There are 4 nested groupings, the coarsest first. Each group lies inside one group of the grouping before and may be the whole of it. The rows also spread widely along 12 directions, which tell nothing about the answers.
Some rows, each with its group in each grouping after it:
[-0.226 -1.576 1.388 0.402 0.104 1.898 1.315 0.966 3.470 0.289 -1.918 0.251 -0.318 2.233 2.097 -0.415 0.132 -0.600 -0.746 0.978 -1.660 1.108 -1.339 -1.191 -0.455 -0.858 -1.388 4.305 2.164 0.518 1.375 -1.282 2.357 -1.604 1.021 -1.212 -0.270 1.355 -1.519 1.604 0.428]	Gik q33 q785 q134
[-3.584 0.034 1.828 1.999 -2.363 -1.451 1.022 -0.549 1.252 -1.004 -0.725 -0.572 -0.427 2.346 0.240 -0.578 -2.229 -0.312 -0.893 1.486 0.728 0.584 -0.035 1.567 0.673 -1.340 -1.790 2.113 -0.348 -0.177 -1.222 1.101 -0.225 -1.478 -2.518 -2.649 0.302 1.032 1.658 0.818 -0.487]	ved q828 q593 q506
[2.542 1.863 -2.234 0.308 1.344 -0.364 -2.158 -0.072 -2.409 4.047 -1.237 -2.576 0.212 0.051 -2.565 -0.162 2.236 -1.163 -0.358 0.044 -0.399 0.286 1.103 1.044 -3.024 0.438 0.328 -3.347 -0.537 2.085 0.814 -0.712 -0.972 0.740 0.149 -0.173 0.484 -1.107 -0.835 -0.079 -0.681]	ved q736 q272 q486
[-0.983 2.340 0.344 -1.592 -0.866 0.279 0.272 -3.247 -2.033 -0.292 2.377 1.517 -1.041 -2.072 -0.113 0.594 -0.712 -0.543 1.492 -0.889 2.442 -2.140 -0.566 1.462 2.923 -0.522 0.554 0.046 -0.830 -0.333 -0.050 -0.316 -0.907 -1.932 -1.290 0.079 -1.120 -3.116 0.484 0.436 -0.293]	ved q828 q153 q149
[-1.052 -1.172 1.184 1.888 2.318 -1.590 2.353 0.828 1.065 -1.579 1.116 0.292 0.926 -0.228 0.158 -0.008 -2.500 -1.005 1.580 0.093 2.092 1.146 2.834 -0.335 0.446 1.434 0.190 1.656 -2.128 -0.714 -0.897 2.697 -0.527 0.106 -1.680 -0.160 0.035 1.761 0.378 -0.538 -1.315]	ved q582 q798 q286
[-2.984 -0.686 -0.908 -2.481 -4.229 -1.076 -1.639 0.307 0.841 0.690 0.248 2.027 -1.762 -1.485 -0.970 -0.902 1.154 0.716 -0.467 0.610 -0.683 0.075 0.264 1.849 3.901 1.116 -2.123 0.224 0.420 -3.502 -0.619 -3.981 2.930 -0.640 -4.464 -1.664 0.346 -0.087 -0.382 1.807 1.190]	Gik q200 q212 q130
[-0.793 -1.226 -0.094 3.180 -0.652 -1.333 1.134 0.296 -1.084 -3.310 0.164 0.016 0.932 -0.210 0.131 1.886 0.097 -0.657 1.471 -1.227 0.363 -0.407 1.924 0.527 0.974 1.742 -0.350 0.801 -2.381 0.979 -3.989 0.271 -0.888 0.323 0.040 -0.978 0.558 -0.938 -0.133 0.657 -1.634]	Gik q33 q621 q316
[-1.509 -0.613 -0.205 -0.394 -0.136 -1.310 -0.673 0.858 1.031 -0.852 -0.428 1.730 1.019 0.545 0.161 -1.412 2.155 0.654 0.390 2.372 -3.237 0.200 -0.435 0.649 1.394 3.181 1.170 0.070 2.083 -1.973 -0.813 -1.649 2.531 -0.493 -1.701 -0.781 -0.110 1.001 -0.252 -0.086 2.561]	ved q582 q798 q465
[2.088 1.028 -0.725 -0.640 1.172 1.668 -0.845 -1.893 -1.204 1.328 -0.398 -1.263 -0.087 -0.307 0.452 0.031 2.298 -1.075 -0.084 -1.253 0.076 -0.516 -0.956 -0.008 -0.880 -0.119 0.198 -1.628 0.596 2.519 -0.175 -0.540 -1.238 -0.967 2.188 0.284 -0.622 -1.613 -1.688 0.703 0.380]	ved q736 q35 q519
[-1.182 1.893 -2.509 2.213 -1.880 0.580 0.389 0.615 -1.453 -3.298 2.604 2.347 -2.500 -3.794 -0.293 1.677 -2.026 0.875 0.306 -0.743 2.053 -1.287 2.196 -1.287 0.114 0.419 0.719 -0.758 -0.154 1.421 -2.746 1.036 -2.788 0.429 -2.842 -0.132 0.909 0.636 -1.166 1.952 -1.815]	ved q828 q725 q756
[-0.845 1.753 -0.803 3.044 -3.018 -0.973 -1.126 -1.279 -3.324 -2.005 0.035 -1.100 -0.332 -1.185 -0.139 0.508 0.624 0.860 -0.632 0.489 -0.188 -1.866 -0.846 1.310 -1.785 2.062 1.170 -1.537 -0.730 3.015 -4.567 0.426 -3.385 -0.987 -0.258 -1.353 1.309 -1.801 -0.669 0.627 -2.171]	ved q828 q593 q899
[-0.053 3.210 -2.284 1.022 0.806 0.582 -0.699 -1.662 -3.248 -0.484 2.411 1.265 -1.381 -1.796 -0.983 0.953 0.159 1.820 0.131 1.199 -0.014 -1.969 -0.537 0.158 -0.844 0.640 3.858 -2.275 0.916 2.160 -0.088 1.919 -2.598 -0.380 0.691 0.069 -0.325 -1.492 1.211 -1.361 -0.046]	ved q582 q798 q286
[-1.344 0.308 0.034 1.536 -2.727 -0.057 0.225 -0.235 0.093 0.559 -1.917 -0.844 -1.253 1.245 -0.119 1.256 -2.912 2.483 -1.588 2.395 -1.240 -0.994 -1.604 0.497 -2.368 -1.855 1.052 2.201 -0.250 1.379 1.282 2.240 -1.139 -0.596 1.397 -1.581 0.113 0.587 2.731 -1.951 -2.089]	ved q582 q798 q465
[0.401 -2.088 -0.829 -2.482 1.385 -0.277 -0.689 -0.184 1.481 1.476 -1.474 0.819 1.014 1.555 -0.279 -0.404 3.232 -0.368 0.539 0.262 -2.985 0.669 -0.270 0.671 2.860 0.718 -0.313 -0.327 1.138 -2.096 1.943 -2.042 3.562 0.464 1.194 -0.245 -0.919 -0.389 0.720 -0.901 3.418]	Gik q33 q621 q316
[-2.541 1.767 1.719 1.443 -1.264 0.739 1.566 -0.636 1.059 -1.284 0.426 1.104 -0.522 2.064 0.525 0.532 -1.507 -1.290 0.722 0.450 1.021 -0.438 0.019 0.758 1.437 -2.484 -1.282 2.866 0.812 -0.188 -0.262 -0.625 0.904 -1.982 -2.332 -1.851 -0.972 0.019 0.588 2.195 0.318]	ved q582 q798 q465
[-0.506 -1.387 0.202 -0.575 -2.750 -2.342 -0.996 2.438 1.899 1.008 -4.209 -2.157 1.477 3.157 -1.770 -0.148 -1.820 -0.279 0.295 -0.462 -0.818 1.169 1.317 0.629 -1.595 -2.051 -1.698 -1.053 -1.955 -2.955 0.518 0.679 0.871 1.961 -0.979 -0.384 0.808 2.884 2.948 -1.530 0.082]	ved q582 q798 q465
[-1.650 1.278 -0.962 2.852 -0.687 -1.355 0.042 0.710 -0.999 1.579 -1.062 -0.126 -0.463 2.644 -2.630 1.636 -1.473 1.371 -0.449 3.231 -1.980 -0.619 0.320 1.877 -1.417 -1.460 1.353 1.660 -0.248 0.781 2.427 0.724 1.001 0.483 -0.070 -2.421 0.104 -0.640 3.845 -1.755 -1.131]	Gik q33 q785 q134
[-2.659 0.134 1.304 -0.758 -3.216 0.333 1.076 -1.591 0.811 -2.632 1.000 1.978 -1.421 -1.395 1.879 -0.110 -2.013 0.793 0.179 0.009 1.192 -1.247 -1.270 0.217 2.583 -0.242 -0.445 2.258 0.256 -0.717 -1.549 0.094 -0.608 -2.230 -1.617 -0.624 -0.309 -0.163 -0.152 1.375 -0.429]	ved q828 q725 q756
[1.013 -2.071 -0.739 -1.063 0.139 0.015 0.267 0.708 0.791 -3.269 0.166 1.174 0.811 -2.471 1.470 0.129 0.585 0.076 1.589 -2.349 0.261 -0.032 1.078 -1.952 1.055 2.660 0.525 -1.317 -0.525 -0.985 -2.985 0.649 -0.886 0.771 0.600 1.653 0.241 1.392 -1.810 -0.024 0.552]	ved q582 q798 q286
[-1.385 -0.951 -0.028 1.349 0.771 -0.126 1.092 0.020 1.723 -2.527 -0.698 -0.980 -0.117 2.671 0.097 0.340 -1.929 -1.455 -0.218 -2.246 2.376 1.665 2.029 -1.121 0.555 -3.476 -1.707 -1.870 -0.595 0.226 -1.328 3.933 -2.131 1.309 -0.098 -0.465 0.114 2.975 2.410 0.095 1.581]	ved q828 q153 q149
[-1.292 -0.882 0.886 -0.156 -3.360 -1.885 -0.507 0.945 0.607 0.350 -1.986 -0.105 0.838 -0.236 -0.122 -0.483 -0.171 0.489 0.344 1.634 -1.915 -0.533 -0.295 1.694 -0.177 2.375 -0.692 2.259 -0.744 -1.396 -1.056 -2.416 1.893 -0.945 -1.832 -1.258 0.503 -0.037 -0.725 0.519 -1.288]	ved q736 q35 q519
[-0.288 2.526 -0.334 0.646 0.434 -0.072 -0.126 -1.872 -1.929 0.508 -0.666 0.524 0.673 2.684 -1.338 1.230 0.428 0.993 1.042 2.064 -2.502 -2.197 -2.096 1.766 -0.348 -1.438 3.174 -0.274 1.659 1.168 2.124 0.835 0.526 -0.601 2.601 -0.769 -1.642 -2.270 3.639 -2.186 1.840]	ved q736 q272 q486
[0.153 -0.445 0.189 0.587 -0.351 -2.475 -0.628 -0.186 -1.723 -0.160 -0.522 -0.728 1.928 -1.035 -0.777 -0.256 1.306 -0.367 1.506 0.382 -0.858 -0.682 0.752 1.880 -0.086 3.854 0.816 -0.541 -2.005 -0.200 -2.366 -0.995 0.107 -0.241 -0.583 -0.258 0.395 -1.510 -0.668 -0.487 -1.113]	ved q736 q35 q519
[0.770 1.642 -0.144 1.195 -0.673 0.351 0.310 1.026 -0.305 1.404 -1.131 0.575 0.404 0.064 -0.956 1.336 -0.548 -0.452 1.392 1.316 -1.445 -1.471 0.285 0.666 -1.684 0.063 0.562 2.764 0.164 0.678 1.514 -2.257 1.842 -0.523 -0.550 -0.630 -0.507 -1.154 -0.876 0.797 -1.498]	ved q736 q35 q519
[0.891 0.585 -2.056 0.312 3.308 0.364 0.158 -1.049 -0.731 0.601 0.725 -0.347 -0.619 0.138 -1.235 0.640 -0.400 -0.216 -0.035 -0.669 1.169 0.404 1.476 -0.643 -0.121 -1.659 1.361 -2.930 -0.197 1.356 1.641 3.553 -2.138 1.396 1.279 0.484 -0.496 0.515 2.031 -1.697 1.084]	ved q828 q725 q756
[0.425 -2.643 2.024 -2.369 3.655 0.532 2.456 -0.805 2.681 -0.499 0.764 0.725 0.753 0.222 1.823 -0.859 -0.964 -1.325 1.742 -1.531 1.822 1.491 0.402 -1.232 2.583 0.022 -0.189 1.753 -0.684 -1.773 1.861 2.036 0.913 -0.789 1.664 1.313 -1.124 0.858 0.281 -1.150 1.131]	Gik q33 q785 q134

New rows. What belongs after each?
[0.132 0.820 0.188 1.952 -2.337 -2.367 -0.738 -0.363 -2.601 -0.835 -1.671 -1.548 1.984 0.418 -1.609 1.477 -0.045 -1.008 1.846 -0.941 0.029 -1.690 0.839 2.153 -0.810 0.956 -0.019 -0.735 -3.072 0.272 -2.875 -0.727 -0.976 0.378 -0.517 -0.746 0.533 -2.299 0.887 -0.255 -1.979]	ved q828 q153 q149
[1.599 1.689 -1.298 1.417 1.982 2.018 0.462 1.105 -0.607 -3.187 2.121 2.577 -0.223 -3.161 1.903 -0.379 1.367 0.128 1.366 0.192 -0.682 -1.003 -0.137 -2.834 -2.121 3.768 3.425 -0.378 2.963 2.522 -2.319 -0.209 -1.214 -0.901 0.312 1.593 0.252 0.644 -4.416 1.797 0.234]	ved q736 q35 q519
[-1.664 0.202 1.235 0.069 4.472 -0.143 1.069 -0.851 2.114 1.719 1.921 0.919 -0.305 0.770 1.054 -3.393 1.377 -1.566 -0.962 3.241 0.025 2.391 0.074 0.365 1.375 2.167 0.180 1.569 2.693 0.081 1.697 0.131 1.670 -2.432 -3.027 -1.394 -0.498 1.207 -1.854 1.369 2.125]	ved q828 q725 q756
[-0.532 -0.125 2.320 0.690 1.568 1.169 3.013 1.438 2.866 -1.828 1.400 1.468 -0.569 -1.197 2.658 -1.084 -3.767 -0.676 0.993 0.473 2.430 1.066 0.649 -2.659 -1.349 0.653 0.629 3.880 0.482 -0.229 0.307 2.278 -0.587 -1.872 -1.691 0.840 0.043 3.076 -2.273 0.979 -1.718]	ved q582 q798 q465
[-0.331 -2.484 -2.324 -0.322 -3.660 0.214 -0.364 0.604 0.511 -0.936 -0.878 1.597 -1.721 -3.963 0.571 1.988 0.017 1.607 -0.736 -0.312 -1.262 -1.194 0.944 -0.319 1.898 2.265 -1.561 2.150 -0.858 -0.024 -1.689 -2.287 0.685 0.464 -1.056 -0.995 0.547 -0.196 -2.209 1.278 -1.985]	ved q828 q153 q149
[1.084 0.125 -0.982 -1.168 1.151 0.264 -0.258 0.300 0.188 0.139 -0.088 1.298 0.604 -0.728 -0.128 0.165 0.807 0.358 1.317 0.233 -1.352 -0.591 0.050 -0.539 0.182 1.264 1.743 -0.487 0.788 -0.865 0.968 -0.263 0.900 0.287 0.610 0.885 -0.639 0.126 -0.130 -1.017 1.112]	ved q582 q798 q286
[-2.346 1.745 2.556 -1.073 -4.631 -0.168 0.170 -0.236 0.515 -3.605 -0.131 1.599 0.331 1.322 1.660 -0.981 -1.267 -0.003 1.922 -0.663 0.271 -1.527 -2.604 0.196 0.828 -0.969 0.553 0.864 1.049 -2.129 -2.355 -1.016 0.078 -2.335 -1.065 0.300 0.136 -0.133 0.680 1.227 0.884]	Gik q33 q621 q316
[0.030 -1.746 0.304 -1.112 1.185 1.941 2.432 -1.093 2.224 -0.246 1.183 1.622 -2.137 -2.858 2.416 0.430 -2.755 0.812 -0.446 0.071 1.638 0.001 -0.154 -1.816 1.344 0.075 -0.100 3.620 0.054 0.599 1.835 2.107 -0.543 -1.383 0.733 0.291 -0.760 0.909 -1.386 -0.218 -1.376]	ved q828 q593 q506
[-1.681 0.892 3.692 0.255 -0.470 -0.264 1.239 0.398 1.642 -2.993 0.290 0.471 1.045 1.893 2.886 -3.187 -0.924 -0.888 1.074 0.776 0.555 0.708 -2.413 -0.979 -1.456 1.210 1.449 1.329 1.719 -0.687 -2.077 1.052 -0.601 -2.994 -0.671 0.528 0.611 1.679 -1.000 0.966 0.689]	Gik q33 q621 q316
[-0.232 -3.302 -1.386 -1.539 -2.972 0.723 0.200 2.106 2.679 -0.835 -1.386 1.299 -1.704 -2.221 1.008 0.870 -1.292 1.682 -0.750 -0.855 -0.756 0.451 0.729 -1.887 0.861 0.436 -1.626 1.994 -0.304 -1.426 0.009 -0.745 0.992 0.817 -0.037 0.058 0.902 2.273 -1.186 0.500 -1.207]	Gik q33 q785 q134
[3.370 -0.183 -0.048 -0.589 3.427 2.750 0.652 -1.510 0.066 1.166 0.356 -0.143 -0.222 -2.253 2.333 -0.378 1.755 -0.982 0.082 -0.565 0.119 -0.286 -1.261 -1.746 -1.263 1.946 1.227 1.018 1.079 2.967 0.849 0.017 -1.051 -1.727 2.713 1.234 -0.616 -1.228 -4.099 0.740 -0.664]	ved q828 q725 q756
[0.413 0.937 0.670 0.162 3.117 1.534 0.965 -3.451 -0.999 -0.677 1.801 -0.196 -0.669 -0.562 2.082 -0.836 0.444 -0.331 -0.404 0.097 1.433 -0.432 -2.014 -0.587 -0.127 0.531 2.175 -0.507 1.060 3.002 -0.198 3.050 -2.968 -2.271 2.489 0.287 -0.841 -1.297 -0.584 -0.695 0.513]	ved q828 q153 q149
[0.384 3.129 1.054 -1.755 -2.006 0.924 -0.157 -2.378 -1.639 -1.120 -0.224 0.762 1.050 1.425 -0.426 1.233 0.602 -1.817 3.238 -2.740 0.858 -2.699 -1.331 1.351 1.974 -3.030 -0.008 -1.110 0.300 -0.796 -0.538 -1.847 0.301 -1.281 0.707 0.669 -1.840 -3.184 1.232 1.097 1.853]	ved q736 q272 q486
[0.275 2.334 -2.547 2.878 2.941 -0.800 -0.288 0.310 -2.508 -0.372 1.787 0.345 0.524 -0.097 -2.681 1.243 1.495 -1.856 1.501 -0.486 0.823 -0.008 3.710 0.764 0.005 0.640 0.779 -3.022 -0.454 1.697 -1.350 0.149 -0.729 1.412 -1.856 -0.621 -0.077 -0.712 0.040 1.001 0.668]	ved q736 q35 q519
[-0.107 0.084 0.752 -1.670 -0.527 -1.054 -0.203 -1.079 0.289 1.272 -1.495 -0.669 0.933 1.580 -1.023 -0.005 -0.623 -0.949 1.157 -0.715 0.320 -0.289 0.001 1.426 1.230 -1.732 -0.558 -0.494 -1.269 -1.785 1.497 0.142 0.625 -0.013 -0.084 -0.013 -0.732 -0.722 2.171 -1.043 0.821]	ved q828 q725 q756
[-0.300 -0.994 0.046 2.345 0.940 -0.619 1.915 2.335 1.514 -2.162 0.669 1.382 0.150 -1.866 0.574 0.355 -2.140 -0.852 1.272 0.043 1.179 0.748 2.950 -1.536 -0.442 2.142 -0.148 2.328 -0.883 -0.037 -1.480 0.837 -0.101 0.392 -2.702 0.088 0.761 2.215 -2.159 1.399 -1.886]	ved q828 q725 q756
[1.631 0.980 -0.324 0.194 -1.628 -1.710 -1.253 2.162 -1.760 -2.002 -1.229 0.337 2.409 -0.496 -0.639 -0.126 0.872 0.098 3.002 -0.784 -1.735 -1.464 -0.099 -0.363 -2.510 2.986 2.939 -2.090 -0.731 -1.160 -2.433 -1.059 -0.238 0.871 0.465 1.900 1.237 -0.436 -0.474 -0.946 -0.479]	Gik q33 q621 q316
[0.628 1.194 -1.559 -1.387 -3.382 2.382 -1.696 -1.100 -0.068 -0.111 -2.382 0.066 -0.891 1.515 0.122 1.619 1.651 0.480 -0.534 -1.482 -1.932 -1.787 -2.127 -0.042 0.273 -3.383 -0.616 -1.445 1.959 0.656 0.034 -1.775 0.114 -0.110 2.164 -0.398 -0.832 -0.888 0.799 0.736 2.045]	ved q582 q798 q465
[1.497 -0.559 -1.380 2.118 0.620 1.412 -0.413 1.176 1.299 0.411 -2.986 -1.364 0.244 2.284 0.261 0.739 1.654 -1.250 -1.074 -0.234 -1.968 0.747 0.367 -1.137 -2.368 -1.062 -1.121 0.019 1.636 2.519 -0.210 -0.613 0.231 0.823 1.321 -1.121 0.319 1.240 -1.363 1.386 0.809]	ved q828 q153 q149
[-0.676 1.837 0.533 0.085 -2.459 0.352 -0.761 0.207 -0.281 0.729 0.027 -0.373 -0.858 0.055 0.068 -0.837 0.491 -1.609 0.046 -0.549 1.187 0.080 -0.073 0.627 -0.432 -0.494 -1.694 0.346 0.029 0.112 -1.343 -2.583 0.047 -1.682 -2.770 -0.929 0.829 -0.672 -2.001 2.969 -1.043]	Gik q33 q621 q316
[0.011 -0.907 -0.671 -0.876 -0.289 -1.470 -1.312 -0.835 -0.323 2.259 -1.141 -2.150 0.015 -0.184 -1.134 -0.769 0.889 -1.171 -0.794 -0.698 0.954 1.014 1.234 1.393 0.522 0.434 -1.913 -1.840 -1.951 -0.328 -0.496 -0.158 -0.615 0.264 -1.434 -0.911 0.575 -0.179 -0.077 0.056 -0.414]	ved q828 q153 q149
[0.649 1.451 -1.245 0.017 -0.457 1.249 -0.125 -0.738 -0.177 1.653 -1.878 1.235 -0.402 1.606 -0.892 2.074 -0.279 1.653 0.220 2.296 -3.463 -2.338 -2.025 0.707 -0.502 -2.177 2.102 1.808 2.048 0.772 4.055 -0.424 1.847 -0.083 2.604 -0.802 -1.471 -1.643 2.528 -1.931 1.041]	ved q828 q593 q506
[-1.709 -0.775 -1.917 -2.025 -0.694 0.314 -2.200 -0.841 1.319 2.727 -1.273 -1.091 -2.166 2.398 -0.822 -1.752 2.138 1.007 -3.551 1.196 -1.503 1.996 -1.080 0.626 1.004 -2.153 -1.482 -2.803 2.293 -0.265 1.755 0.215 0.406 0.050 0.083 -1.892 0.380 1.627 1.952 -0.276 3.057]	Gik q33 q785 q134
[-1.979 0.130 -0.072 0.895 -1.910 0.048 0.793 -1.415 -0.192 0.071 0.534 -0.218 -1.890 -0.616 -0.078 1.351 -2.374 0.608 -0.903 0.131 1.854 -0.437 0.577 0.901 1.012 -1.640 -1.224 1.718 -1.578 0.795 -0.256 1.305 -1.420 -0.973 -1.043 -1.823 -0.232 -0.223 1.229 0.263 -2.102]	ved q582 q798 q286
[0.407 -0.710 0.828 -5.233 -3.585 1.498 -0.087 0.669 2.891 -1.140 -1.434 1.889 -0.487 -1.307 1.784 -0.657 -1.993 0.656 1.593 -2.236 0.243 -0.966 -1.615 -1.905 1.119 -1.685 -0.503 0.491 1.019 -3.610 1.155 -0.939 1.181 -0.599 0.332 2.381 -0.589 1.863 -0.466 0.179 1.318]	ved q736 q35 q519
[-2.279 2.254 0.939 0.223 -2.309 -0.126 0.880 -1.165 0.066 -0.027 0.156 1.029 -0.993 1.391 -0.916 0.936 -2.860 -0.133 0.769 0.691 1.189 -1.361 -0.252 1.516 1.343 -3.340 -0.487 1.850 -0.137 -0.937 1.497 0.278 0.461 -1.215 -1.914 -1.362 -0.858 -0.789 2.647 0.200 -0.130]	ved q828 q593 q506
[1.175 0.263 -1.966 -0.087 2.246 0.757 0.518 1.726 0.826 0.933 -0.199 2.505 -0.047 -0.506 -0.924 1.311 -0.404 1.221 1.196 1.986 -2.595 -0.715 0.823 -1.120 -0.571 0.597 2.721 1.424 1.645 -0.603 3.615 0.110 2.321 1.097 0.594 0.536 -0.976 0.902 0.654 -1.758 0.937]	ved q582 q798 q465
[0.212 -0.604 0.446 1.740 0.546 -0.546 1.373 0.242 -0.764 -2.745 1.123 1.516 1.061 -2.863 1.428 0.506 0.299 0.074 1.934 0.504 -0.518 -1.203 0.560 -0.269 0.039 4.787 1.733 2.227 -0.594 1.139 -2.949 -0.589 -0.128 -1.123 -0.112 0.242 0.051 -0.881 -2.913 0.781 -1.788]	ved q736 q35 q519
[2.773 -2.378 -0.508 -0.295 0.111 0.941 0.933 0.005 0.884 -0.504 -2.435 -1.107 0.654 -0.559 0.684 2.152 -1.247 -0.466 1.064 -2.900 0.477 -0.474 0.896 -1.467 -0.650 -1.081 -0.817 0.399 -2.136 0.678 0.086 1.569 -1.110 1.393 3.391 1.188 -0.293 0.270 -0.158 -1.194 -1.224]	ved q828 q593 q506
[0.285 0.584 0.278 -1.466 -2.868 2.109 -1.319 0.247 2.250 2.596 -2.920 -1.927 -1.367 1.925 0.594 -0.954 0.515 -1.516 -1.856 -0.974 0.051 0.966 -1.113 -0.245 -1.471 -3.509 -3.658 0.233 1.596 0.641 0.812 -2.386 0.639 -1.262 -0.762 -1.115 0.191 1.312 -1.834 3.106 0.484]	ved q736 q35 q519
[-2.188 1.152 1.502 -3.587 -2.169 -1.033 0.173 -2.114 -0.621 -0.333 2.680 2.196 -0.900 -3.172 0.467 -1.283 -1.576 0.499 1.651 0.013 2.390 -1.346 -0.673 1.426 3.601 1.380 0.520 0.594 -1.191 -3.347 -0.240 -0.589 0.075 -2.477 -3.245 0.569 -0.639 -1.300 0.125 -0.122 -0.501]	ved q582 q798 q465
[0.110 0.066 -1.375 0.766 -0.145 -0.755 -0.956 2.311 0.833 -1.281 -0.613 0.777 0.549 -0.499 -0.206 -1.270 1.502 -0.660 0.343 0.221 -1.278 0.787 1.482 -1.003 -0.964 2.548 0.107 -1.759 1.455 -0.631 -2.199 -1.133 0.498 0.798 -2.540 0.017 1.268 2.179 -2.287 1.546 1.180]	ved q828 q593 q506
[0.800 1.301 -0.805 -0.815 1.426 0.400 -0.290 0.304 -0.318 0.497 0.507 2.145 0.438 -0.911 -0.057 -0.245 1.323 0.758 1.307 1.990 -2.439 -1.163 -0.798 -0.187 -0.233 2.300 3.011 0.427 2.082 -0.541 1.554 -1.139 1.721 -0.616 -0.022 0.609 -0.776 -0.518 -0.636 -0.793 1.273]	ved q582 q798 q465
[-1.105 1.416 0.332 0.666 3.053 -0.777 0.475 -2.049 -1.198 -0.219 1.717 0.823 0.857 1.131 -0.296 -1.041 2.052 -0.804 0.888 1.729 -0.640 -0.089 -0.318 1.550 1.618 1.711 1.925 -0.768 1.582 0.735 -0.148 0.508 0.463 -1.458 -0.334 -0.910 -1.182 -1.309 0.679 -0.221 2.394]	ved q736 q272 q486
[-2.672 0.875 -0.293 2.523 -2.391 -2.385 0.319 1.090 -0.604 -4.978 -0.311 1.945 1.610 1.662 -1.065 1.086 -0.977 0.539 2.249 0.385 -1.376 -1.529 0.995 0.813 1.163 0.384 1.636 -1.006 0.057 -1.426 -3.159 0.750 0.021 1.111 -1.632 -0.633 0.205 0.613 2.948 -0.359 1.597]	ved q828 q725 q756
[-0.667 0.336 0.853 3.336 3.235 -0.463 2.422 -1.823 -0.969 0.867 0.895 -0.731 0.284 1.096 -0.582 1.638 -1.416 -0.964 0.568 1.524 1.053 -0.137 1.295 1.651 0.161 -0.356 0.536 3.031 -1.720 2.771 1.268 2.164 -0.414 -1.039 0.927 -1.869 -1.301 -1.777 1.436 -0.850 -1.796]	ved q736 q35 q519
[1.364 0.198 -1.802 0.611 -2.752 2.424 -1.136 -1.614 -0.403 1.386 -2.982 -1.864 -1.389 1.242 -0.202 2.596 1.298 -0.504 -1.586 -1.916 -0.761 -1.182 -0.839 0.414 -0.405 -3.821 -2.734 -0.294 0.157 3.008 -0.166 -1.515 -0.880 0.073 2.348 -1.623 -0.381 -1.769 -0.286 1.574 -0.363]	ved q828 q593 q506
[1.226 -1.185 -0.427 -0.926 0.461 2.479 1.685 -1.133 0.883 -2.989 0.088 2.016 -0.079 -0.978 1.901 2.520 -0.583 0.346 1.865 -2.571 0.172 -1.650 -0.355 -1.927 2.041 -1.180 0.671 1.168 0.276 0.334 -0.137 1.057 -0.429 0.048 3.426 1.262 -1.705 -0.389 0.065 -0.479 0.909]	ved q582 q798 q286
